There are 4 ways to turn a row about zero (a turn may also mirror it). The second row of each pair is the first, turned, with some noise. The first 28 pairs use one turn. New pairs use 2 turns, one after the other, and a turn may come again.
In the rows, zero is written as 128.
Some pairs, each with its turns in order after it:
[151 145 117  59  51 158]
[ 98 113  79 112 211 167] => j_263

[103 143 180 129 163 134]
[183 151 115 154 113 119] => j_713

[124 104  87 143  97 113]
[149 104 112 135 112 174] => j_263

[151 126  73 161 111 129]
[ 75 161 148 140 129 152] => j_516

[121 134  97 106 190 144]
[171  74 154 122 116 123] => j_713

[ 98 157 149 153 127 158]
[143 139 104 152  86 150] => j_713

[155 110 149 107 149 116]
[113 102 120 118 125  88] => j_263

[113 155 163 156 118 103]
[127  89 138 112 142 169] => j_497

[129 100 130 114 115 138]
[125 140 135 124  97 115] => j_497

[148 144 165 118 135 201]
[150 121  67 112  82  97] => j_713

[133 164 121 148 133 142]
[128 105 104 151 114 143] => j_713

[171 165 121 140 138 141]
[107 133 112  89 123 163] => j_516

[167 125 103 151 145 127]
[139  89 159 147 128 128] => j_263

[134 125 132  81 121 170]
[157 152  95 135  89 131] => j_516

[ 93 180 180 159 132 105]
[141  80 141 131 152 197] => j_497

[134 128 130  83 158  84]
[153 120  87 144 176 136] => j_516

[150 127 143  95 149  79]
[147 103  97 141 170 152] => j_516

[130 178 174 133 158 108]
[118  85 109 160 150 177] => j_497

[107 125 130 132  96 135]
[142 136 159 135 112 123] => j_516

[148 157 181 103 146 197]
[127 160 144 116 200  72] => j_263

[137 153 163  37 184 107]
[119  87 108 234 112 114] => j_497

[175 125 126 123 113 176]
[148 100 137 125 187 120] => j_263

[172 158 111 147 170 140]
[132  68 110 156 133 107] => j_713

[177 143 140 143  91 112]
[ 69 110 123  99 139 129] => j_497

[ 72 126 127  86 167 140]
[193 129 160 105 107 146] => j_713

[117 136 120  94 144 139]
[135 138 137 167 127 118] => j_497

[ 25  85 116  92 107  74]
[186 142 169 201 180  63] => j_516

[147  93 206 146 174  85]
[124 113 142  74  75  52] => j_263

New pairs. What belongs after each?
[118 180 115  70 132 140]
[113 142 143  90 159  69] => j_263 j_516

[134 140 130 145 127 136]
[122 133 132 115 133 109] => j_263 j_263

[161 132 205 105 114 120]
[104 128 103 178  69 154] => j_516 j_516

[126  94 109 120 173 158]
[114 157 165 146 171 124] => j_516 j_516

[131 105 144  69 169  68]
[ 40 132  91 139 143 120] => j_516 j_516

[115 123 110 156  99 115]
[146  96 138 106 124 112] => j_516 j_516

[141 158 126 101 110 112]
[141 165 110 145 117 118] => j_263 j_263

[122 156 141 112 122 141]
[ 95 132 126 144 127 116] => j_516 j_497

[145 113 150 115 144 131]
[114 147 154 141 124 132] => j_497 j_516

[146  97 122 156 182  88]
[136 162 140 189 147  93] => j_713 j_713

[106  69 160 139 137  79]
[151  85 134  64 159 141] => j_713 j_516

[ 79 112 124 137 118 150]
[116 150  82 114 120 145] => j_713 j_713

[147 149 171 131  89  83]
[165 112 120 113 164  72] => j_516 j_263

[102 131 168 121 122 142]
[127 154 133 106 128 166] => j_713 j_516

[ 89  92 145 124 165 180]
[158 114 157 141 117 200] => j_713 j_516

[ 97 140 138 126 110 142]
[128 134 134 131 165 146] => j_713 j_263

[142 137 145 130 114 116]
[143 140 106 130 121 126] => j_497 j_263

[ 96 118 131 134  95 110]
[133 150 107 160 137  99] => j_516 j_713

[155 120 110 118 104 138]
[101 153 119 125 108 140] => j_497 j_263

[164  81 112 148 178 104]
[123 130 131 120 159  48] => j_497 j_497

[ 85 156 106 107 107  95]
[125 118 115 121  77 174] => j_263 j_713

[ 51  98 128 166 156 117]
[147  83 170  81  86 157] => j_713 j_516

[119  71 105 128 162  91]
[165 176 110 157 149  97] => j_713 j_713

[133 158 188 121 163 137]
[ 83  81 123 149 162 116] => j_713 j_713

[148 154 179 130 148  92]
[192 122  99 149 120 128] => j_497 j_263

[ 95  89 199 121 103 107]
[162  61 130  78 108 106] => j_516 j_263

[157 102  75 110  82 127]
[179 115 143 130 188 132] => j_497 j_516

[113 100 133 145 118 129]
[149 135 121 134 115 154] => j_497 j_516

[133 132 127 157 122 118]
[141 125 131 138 107 142] => j_516 j_497

[149 106  71 192  99 105]
[129  93 126 205 125  78] => j_497 j_497

[112 137 140  77 116 148]
[123 115 136  93 127 174] => j_497 j_497

[181  91 131 115 120 165]
[146 115  73 127 108  86] => j_263 j_497

[135 143  97 132 159 134]
[111  98 154 114 123 121] => j_263 j_516

[142 129 161 143  95 174]
[100 116 140 112 139 186] => j_713 j_713

[137 109 176  84  69  89]
[ 81 118  97 140 102  56] => j_516 j_713

[144 129 148 154 203 155]
[140  67 143  90  90 151] => j_713 j_263

[169 141 122 125 126 121]
[135 116 170 131 129 122] => j_713 j_713

[168 116 174 172 108 147]
[100 101 102 172  85 109] => j_263 j_497

[167 188 130 123  99 150]
[167 167 101 112  79 145] => j_516 j_516

[134 166  87  82 147 139]
[165 165 160 143  87 132] => j_263 j_263

[161 111 141 161 138 143]
[130 147 126 123 160  88] => j_263 j_713

